The rows come from 5 hidden closed curves, with some noise, and rows from the same curve form a group. Each curve winds through 8 dimensions. The rows are also pushed far along 5 directions, which tell nothing about the answers.
Some rows, each with its group after it:
-253  191  32  -297  -149  -192  -234  -211  142  -142  -157  -45  108  160  145  -68  -155  41  -72  -216  -300  97
vef
67  53  128  -21  75  -347  -138  23  -77  38  99  97  262  187  -162  -42  -69  -246  146  36  -120  3
vadeg
309  67  41  -447  44  22  102  -93  -76  -18  -178  -219  -96  159  -126  -83  -195  -71  -64  -134  -46  217
vef
-3  145  33  98  85  -290  24  19  -8  -160  43  309  365  -197  -117  65  70  -149  -164  112  96  -51
deden
202  15  86  44  163  -398  395  291  127  225  -142  331  341  9  -264  64  391  -463  -53  87  97  56
feno
-150  -219  -191  471  48  230  -55  84  -11  25  163  47  14  -8  -9  42  29  227  105  80  258  -214
kuga
-24  -58  94  -73  56  -96  -107  -142  -5  497  -132  54  180  354  -37  -494  -126  194  -422  -495  -160  82
feno
-172  -111  -292  53  -109  21  -189  56  101  49  -16  171  -60  147  -53  -17  -9  68  184  -101  99  27
vadeg
43  -56  -100  -176  -11  235  -87  -5  224  -64  -283  15  -191  37  252  -209  154  123  47  -610  -30  185
vadeg
-275  -152  -124  -197  -64  106  -508  -316  -150  -58  22  -259  -174  82  225  -120  -283  182  -56  -280  -147  69
kuga
78  -115  73  11  244  -103  -145  33  -148  -179  89  204  201  -12  66  -96  37  -70  -51  -251  5  -45
feno
-57  -9  126  265  83  -311  -82  38  60  -329  132  74  490  -232  73  126  166  -198  295  40  -11  -187
deden
176  209  272  -352  -111  20  92  -159  -225  -174  115  -284  -249  -18  128  171  -293  -85  -133  324  -231  46
deden
183  308  228  -184  29  -133  -22  -36  -40  -55  -106  -285  100  -191  19  -45  -120  -148  2  6  -185  61
kuga
-269  -42  -342  387  15  243  -126  121  148  -478  14  58  55  -104  91  13  103  396  299  -155  93  -130
vef
227  -36  5  -202  286  -50  121  216  -88  -452  -93  268  95  -170  -134  300  139  -328  165  50  263  5
vadeg
112  -96  -217  71  -112  164  354  -97  5  119  -1  -207  -152  -67  -80  -45  124  141  -282  206  159  174
vadeg
347  -204  57  -118  219  -9  367  156  -264  150  -11  21  -48  38  -240  17  -22  -225  -182  133  273  55
deden
-29  -146  -272  181  24  -105  322  238  252  344  -204  328  166  105  -162  -133  380  -51  -146  -218  168  117
feno
-37  -38  -80  195  -29  -12  -97  50  -68  -514  294  104  148  -319  -99  267  63  78  508  307  121  -234
vef
-333  11  52  166  -92  -17  -358  -148  102  -222  67  -83  62  8  352  -137  24  219  108  -217  -273  -55
vadeg
-183  214  155  -4  -195  -81  -285  -148  85  -212  93  -8  53  16  269  -41  -163  134  140  -111  -293  -103
kuga
-144  108  3  455  -133  -215  58  122  174  76  156  40  253  -184  -42  3  258  9  207  274  -104  -132
vadeg
-64  36  -29  -214  -155  81  -135  -291  -238  -401  263  -320  -106  -94  -31  208  -357  267  152  330  -110  -137
vadeg
-115  -172  -89  -193  -29  422  -102  49  20  -307  -121  -153  -325  78  181  62  -153  323  369  -315  81  -127
vef
-438  -119  -262  121  -51  -16  -233  79  68  -357  49  208  33  -133  17  172  160  175  345  94  44  -157
vef
-94  176  9  436  -1  -165  -178  20  121  -33  162  160  255  -92  71  -66  171  -41  16  85  -134  -51
feno
-34  -35  -24  -162  -14  -119  -139  -148  -104  -284  144  -16  59  -164  -26  113  -20  9  99  111  -102  -12
vadeg
62  177  83  148  -175  -190  -45  -111  26  323  58  -101  57  267  -82  -235  -146  -128  -190  161  -117  194
vadeg
-104  -12  128  180  120  -68  -107  -56  -87  430  -60  -99  75  170  6  -282  -92  6  -401  -78  -84  43
feno
-195  110  91  51  -121  -54  -240  -110  184  -167  -9  -51  150  -140  220  35  -90  19  206  -201  -67  -159
kuga
43  15  112  -96  103  -90  138  96  -63  255  -53  284  -71  228  38  -131  37  -125  -369  -129  -127  104
feno
-99  154  158  234  86  -384  -435  -86  -133  -20  231  -162  387  -189  69  -236  -59  -47  105  -54  -430  -114
kuga
-439  13  -8  203  -141  57  -364  -289  -10  198  88  -238  -76  212  209  -190  -198  291  -231  51  -247  20
vef
58  -341  -193  7  80  54  364  194  131  -5  -175  108  -106  84  73  157  395  -290  -78  -91  332  179
vadeg
2  235  190  215  -25  -121  -96  -47  -188  254  128  -273  45  -16  -174  -125  -181  -64  -115  454  -169  20
vef
310  -161  -53  248  7  -105  344  83  21  242  131  80  173  39  -241  -81  256  -81  4  118  149  65
vadeg
-65  -71  -189  -348  -193  327  -129  -191  -46  190  -111  -356  -504  149  231  -105  -368  212  -121  -305  -117  150
kuga
154  -15  188  -361  234  -288  -58  108  47  -161  -180  83  222  128  80  -36  143  -320  163  -438  -215  84
feno
97  -193  38  -68  133  173  86  130  -149  -224  41  -100  -95  -70  -40  265  -48  -64  300  142  263  -166
deden
-63  -6  -6  -171  60  -24  39  12  144  -301  -62  105  63  81  44  294  116  -84  144  15  -23  -35
vef
-90  16  -98  -511  -26  303  -27  -51  58  -477  -285  30  -365  86  302  94  -118  128  -64  -406  -4  132
kuga
-141  -144  -158  -129  -314  345  -104  -332  -82  -40  56  -455  -396  -141  139  65  -309  250  10  114  147  43
kuga
-263  133  334  152  27  -316  -412  -74  -51  -261  317  212  320  -59  155  121  -41  -71  230  152  -293  -311
feno
-65  228  209  64  -125  4  -178  -152  -61  -202  92  -262  8  69  109  -142  -221  225  96  121  -296  -24
kuga
-57  90  -108  258  -75  -81  57  9  92  -27  64  97  104  203  48  -194  37  191  -158  -19  -143  77
vef
33  337  184  -105  -275  -393  36  -267  -101  212  131  -217  95  33  -212  -10  -242  -194  -293  580  -248  146
vef
89  84  14  239  -57  -235  294  209  156  281  11  244  230  -81  -176  9  209  -170  -62  142  69  -62
deden
-114  152  -83  144  -112  191  21  13  117  151  -57  -73  -219  84  85  -97  -118  154  -223  -2  -70  39
feno
-17  40  179  69  24  2  -126  -18  -228  239  177  -21  -117  -4  -20  30  -234  -120  -121  265  -15  -131
feno
83  -64  15  57  323  -134  157  299  190  -314  -245  318  294  58  94  109  328  -322  134  -363  152  10
deden
11  -196  -137  438  -23  108  139  14  -48  255  300  289  -33  -110  -129  60  239  88  -109  334  252  -72
feno
232  197  64  -309  75  -144  45  -10  -192  302  -234  -174  -55  190  -112  -338  -258  -212  -465  -168  -167  311
feno
64  31  -140  -261  20  155  229  112  85  -312  -174  284  -84  -203  20  288  14  -16  13  -94  261  -83
deden
-236  -93  -103  -179  89  -149  -408  -69  47  69  -164  68  134  -37  140  -189  145  31  -9  -490  -247  67
deden
-263  174  -96  -113  -129  117  -366  -132  5  -160  -82  -432  -135  -4  209  -149  -299  295  187  -227  -358  -9
kuga
-216  -247  -427  189  -192  299  90  39  -21  81  -5  -281  -365  -16  -46  81  -76  174  3  271  279  57
feno
-368  -161  -257  139  -24  -72  -49  148  213  -113  -109  38  96  -213  80  135  298  49  312  -107  36  -121
vadeg
-128  182  115  122  6  -407  -511  -265  -183  347  212  -12  271  18  -43  -399  -212  -12  -379  -54  -409  49
kuga
-201  -34  76  -48  106  -132  -347  -64  -155  92  -25  -140  69  178  112  -257  -143  -35  -96  -179  -285  22
vadeg
-132  -77  -227  159  -35  434  142  219  42  -55  -145  -234  -355  -129  -60  200  -18  230  205  217  292  -81
vef
-243  13  -208  -378  10  267  -211  -29  53  -261  -302  -70  -309  166  287  -11  -214  153  -127  -443  -145  130
kuga
-29  -59  131  -324  156  -72  -160  72  -139  -398  -6  11  106  -59  79  144  -230  -29  296  -208  -13  -254
deden
18  10  -218  156  -179  45  192  -150  -134  294  96  -67  -158  -63  -232  -24  -143  65  -481  472  234  154
deden
-40  -1  -34  43  5  11  14  113  158  -199  -25  290  177  63  70  76  -36  46  188  -291  130  -207
deden
-398  -78  -256  61  -69  -123  -101  115  152  80  -174  81  43  52  192  -199  89  144  -33  -411  -201  -4
deden
208  101  78  -107  -35  -19  114  -134  -247  -150  155  -288  -28  -31  -243  96  -246  -13  -15  517  52  54
vef
12  -59  -49  -124  -5  160  7  15  184  103  -217  283  -68  112  119  -214  97  161  -153  -570  62  101
kuga
260  -71  -128  -278  92  217  379  337  -30  -173  -167  93  -299  -107  -240  254  160  -107  300  70  277  64
vef
12  -343  -313  46  -47  461  104  40  55  -48  -8  -110  -218  -37  -60  136  -16  331  317  -125  412  -82
feno
-188  122  6  -318  -187  246  -166  -201  -40  -480  -12  -170  -338  -7  243  213  -306  215  100  44  -66  -35
kuga
90  189  207  -101  -30  245  -144  -142  -182  -139  76  -467  -217  -29  113  52  -394  144  66  182  -133  -72
vef
296  158  64  -92  -15  -22  210  -37  -132  71  29  -201  -77  -236  57  -136  -8  -117  -223  23  -124  159
kuga
-105  -203  -152  -21  187  52  -78  109  67  60  -179  305  163  -131  -47  -89  117  115  -32  -422  193  -103
deden
239  21  37  -163  112  293  183  -102  -95  506  -220  -101  -269  220  -48  -321  -131  87  -697  -208  2  303
feno
10  149  209  -179  -50  -196  -127  -67  80  -279  61  56  296  -236  121  140  -127  -39  301  -191  -130  -250
deden
99  -73  12  96  42  -193  -71  -63  45  197  34  75  285  205  -16  -369  139  40  -97  -376  -162  143
vadeg
-81  -109  -372  324  -83  63  -32  73  194  96  11  362  19  41  -49  -261  286  216  -13  -274  122  137
vadeg
-250  -102  1  41  56  -121  -187  114  82  83  -35  160  117  -41  121  -93  164  72  153  -302  -215  -164
deden
-13  -267  -316  173  -9  23  235  -22  154  295  -6  200  -11  284  -33  -155  319  80  -342  -119  105  235
vef

New rows. What belongs after each?
47  127  215  -72  -69  -262  -205  -339  -195  257  184  -182  140  -42  -186  -81  -122  -62  -138  298  -214  56
feno
83  69  225  191  160  -373  216  270  27  89  48  483  307  105  -60  -9  235  -333  -179  79  -68  -70
feno
49  -28  -48  -224  149  -11  -6  -81  -22  102  -266  137  -23  89  153  -260  15  -109  -558  -443  -9  270
kuga
-9  74  75  121  150  -541  -30  213  -71  156  51  327  456  121  -226  -131  44  -338  -102  35  -100  -18
deden
98  135  170  -92  -6  -65  33  -181  -185  45  95  -111  -64  80  99  -147  -184  -5  -415  115  -195  77
deden
-421  -44  -143  66  -167  -225  -358  -90  61  -67  102  181  99  119  50  -89  55  182  112  -35  -233  -40
vef
157  77  211  17  183  -275  119  37  -174  240  -18  211  248  111  -145  -201  -84  -203  -478  27  -37  35
feno
292  175  249  -235  241  -183  139  46  -107  -57  -181  121  47  295  77  -210  8  -377  -468  -226  -117  334
vadeg
-178  -100  -275  -65  97  149  -264  78  139  -265  -269  227  -110  -94  140  -30  209  -9  81  -447  178  137
vadeg
-243  29  142  -117  -74  -13  38  25  145  -338  -140  -153  42  -95  141  394  -29  -114  255  155  110  -175
vef
254  -33  -60  -207  160  245  405  201  -50  -268  -158  197  -250  167  35  111  37  -92  -232  -55  235  171
vadeg
189  69  134  -248  -23  265  77  -102  -39  -119  2  -291  -160  -217  -11  287  -196  10  148  156  138  -125
deden
-43  125  30  -209  30  -342  -160  -163  -276  321  15  -149  79  239  -227  -280  -296  -43  -447  127  -350  182
vadeg
21  93  75  245  -19  -256  50  72  12  17  55  167  57  -7  11  32  196  -407  -154  304  86  170
vadeg
131  297  372  29  48  -390  -243  -96  -119  249  155  59  320  235  -174  -239  -178  -120  -109  116  -340  -12
kuga
-111  -413  -343  15  -27  247  304  128  187  -23  -179  22  -278  84  131  156  324  -98  -6  -128  360  168
vadeg
-105  89  84  -146  131  219  -168  -68  -2  147  -251  -153  -107  132  158  -177  -238  153  -305  -360  -95  5
feno
-76  73  -34  -304  140  104  -185  73  66  -451  -227  281  -91  218  338  -125  -3  78  -93  -628  -183  136
vadeg
-15  -271  -343  -326  110  281  154  57  32  -501  -150  79  -183  -102  87  202  125  216  132  -284  206  18
vadeg
126  -70  -113  134  -226  212  262  -56  3  244  94  -52  -285  -21  86  -50  -39  74  -271  90  138  81
kuga
218  -52  35  78  35  -92  398  150  -69  254  -50  -135  16  -149  -368  137  141  -312  -59  534  319  96
vef
71  -31  153  228  279  -333  244  305  -171  61  57  192  313  -124  -238  81  196  -303  -67  345  107  -104
deden
9  116  -42  -123  104  -262  35  99  -33  -14  -154  166  92  -56  -121  4  84  -271  -158  61  -51  156
vadeg
186  160  257  -356  98  94  159  -26  -237  -88  -47  -86  -102  61  -79  140  -399  -84  -245  172  53  -83
feno
101  -155  -63  -51  -66  193  190  23  24  -381  40  -169  -130  -394  70  420  76  -159  312  235  416  -102
kuga
209  105  126  246  -137  -103  87  -76  26  175  200  -105  116  -98  -101  -53  117  -77  83  310  -16  32
vadeg
449  142  274  -172  49  -352  324  34  -6  224  -10  165  245  -126  -160  -72  133  -379  -179  -22  -50  63
deden
-181  -31  -60  -116  -68  93  -152  -132  0  -108  -53  -40  28  -68  130  -83  -250  248  24  -361  -1  -154
deden
84  126  19  61  26  3  64  63  -82  427  -129  -114  -140  249  -88  -365  -130  22  -424  -35  -125  233
vadeg
179  312  357  -220  31  -204  -124  -50  -15  -159  -91  -115  150  -24  192  -207  -158  -165  -42  -299  -330  12
vef
132  107  194  293  121  -179  65  58  -133  -84  283  295  305  -258  -272  280  134  -192  30  562  212  -217
deden
-225  -91  -67  -55  -88  112  46  -142  124  -261  -96  -117  -35  -19  201  166  -10  99  -6  -64  134  -40
vef
-19  95  16  -223  -222  244  -73  -146  -19  -50  49  -115  -212  143  64  34  -497  230  49  -52  8  -155
deden
324  -148  -24  -214  162  -93  426  146  -166  97  -65  149  -113  264  -165  36  64  -394  -369  123  185  297
vadeg
337  192  386  -210  215  -252  255  73  -160  -164  35  227  220  -49  -15  28  -69  -296  -316  24  -99  -48
deden
119  78  157  -27  -159  -36  288  -174  -68  -80  132  -256  -29  -85  -34  268  -130  -162  -150  545  142  -21
vef
189  -108  -61  -413  -98  142  296  -8  -43  -59  -91  -53  -403  113  89  185  50  -189  -63  6  92  208
vadeg
235  92  159  131  -133  -86  390  5  -139  171  264  93  22  -135  -169  117  -88  -62  -195  491  63  -128
deden
184  -114  99  -485  180  104  299  146  35  -410  -254  -51  -173  105  157  367  77  -384  94  -144  177  87
vadeg
239  138  123  -96  -61  168  250  -15  -101  -17  -37  -221  -235  103  -24  -98  -110  87  -120  142  -67  173
kuga
-71  -78  -172  -80  -165  -13  -90  -171  -83  443  33  -139  -181  -55  -131  -133  -92  93  -140  81  -67  102
deden
95  -71  -235  206  -59  103  250  16  45  391  -108  -155  -86  -159  -58  -314  144  65  -361  -103  129  223
kuga
-12  29  120  -89  -17  -188  -36  -90  104  -237  6  -1  210  192  181  -30  25  -19  100  -230  -263  -7
vadeg
-127  16  -120  -27  -358  78  -48  -434  9  148  115  -308  -132  197  93  -171  -317  293  -340  92  -120  148
vef
127  246  89  241  -63  -314  245  5  -66  216  79  -105  121  -165  -260  64  54  -350  -250  669  41  173
vadeg
95  -135  34  -57  199  -40  154  103  -50  -73  -69  131  56  163  93  -138  174  -9  -148  -300  -79  79
vadeg
-277  -329  -283  451  -25  76  3  119  -12  195  104  -70  -58  -3  -60  9  123  111  78  210  215  -86
vadeg
126  36  246  212  258  -265  -151  46  -156  64  155  141  374  62  12  -157  32  -185  -119  -81  -129  -60
kuga
-215  -57  -330  60  -400  237  234  -115  153  -120  46  -189  -256  -29  -70  327  -128  255  153  423  279  -49
vef
209  261  179  177  -225  -186  387  45  -62  335  211  -56  65  -141  -291  165  -140  -169  -58  683  66  -118
deden
86  -17  84  123  184  -301  56  264  -138  159  -27  194  170  -97  -229  -141  285  -280  9  152  33  55
vef
14  -42  -64  106  -33  127  273  48  93  -502  26  -101  71  -328  42  410  206  22  297  269  240  -160
vadeg
25  -163  -150  247  50  199  78  156  7  -321  150  40  -23  -258  -26  155  186  234  452  83  178  -233
kuga
-299  72  -48  21  -160  156  -234  -24  -33  141  56  -38  -114  36  -110  102  -370  286  213  156  1  -261
deden
48  144  -83  -222  68  117  274  264  148  -321  -271  134  -143  163  45  81  57  26  24  -156  -24  100
vef
72  178  130  -73  -119  -203  -162  -82  -245  214  196  -180  -50  17  -271  -164  -222  -28  80  379  -249  55
vef
-126  3  -51  -10  138  -262  -357  -44  -104  -236  34  214  251  -37  -34  -77  -1  -84  46  -109  -37  37
vadeg
-274  118  -27  126  37  31  -243  219  187  -252  -165  75  13  -140  169  110  91  -86  323  -114  -10  -139
vadeg
72  -109  -263  192  1  6  241  168  196  214  -107  329  105  -227  -100  -185  418  65  -90  -204  187  96
kuga
-151  -108  -193  225  -205  -144  -124  -168  -76  510  223  -104  -1  -117  -225  -106  20  85  -56  328  8  26
deden
50  -265  -307  -54  -216  285  351  -68  23  105  45  -137  -313  293  -9  13  -64  264  -102  32  133  128
vadeg
271  302  212  -180  73  -397  113  85  72  99  -173  219  238  -53  -56  -304  235  -249  -200  -234  -316  237
kuga
-207  200  140  117  142  -184  -291  145  20  -217  -92  -6  237  -105  37  -7  26  -59  282  -46  -193  -159
vef
408  -46  92  -133  154  -59  479  109  -144  353  -173  -140  -54  -58  -324  -17  170  -386  -325  279  280  271
vef
-383  -122  -418  73  -283  -58  -159  -124  60  215  42  11  -109  -89  4  -109  -21  231  -127  -9  -25  84
deden
-235  -139  -266  -133  -412  227  -124  -301  -56  25  190  -266  -416  165  104  69  -292  342  43  179  -74  39
vadeg
9  55  -7  -55  -131  -75  141  1  -171  -23  169  -36  -178  -62  -265  236  -42  -75  25  672  31  7
vef
-38  122  -120  -1  -12  119  89  194  33  -156  -32  107  -94  5  -68  71  -64  175  148  -14  -41  -86
vadeg
-305  -108  -55  78  11  -179  -464  -194  -84  -146  138  -71  162  -26  148  -44  -48  1  99  -121  -110  -51
kuga
-29  -80  42  392  30  -429  -150  -51  -80  145  260  192  430  -118  -311  32  202  -242  87  414  110  -55
kuga
286  205  145  117  -26  -77  70  -59  -147  171  205  -109  -85  -40  -57  -33  9  -231  -205  387  -124  152
feno
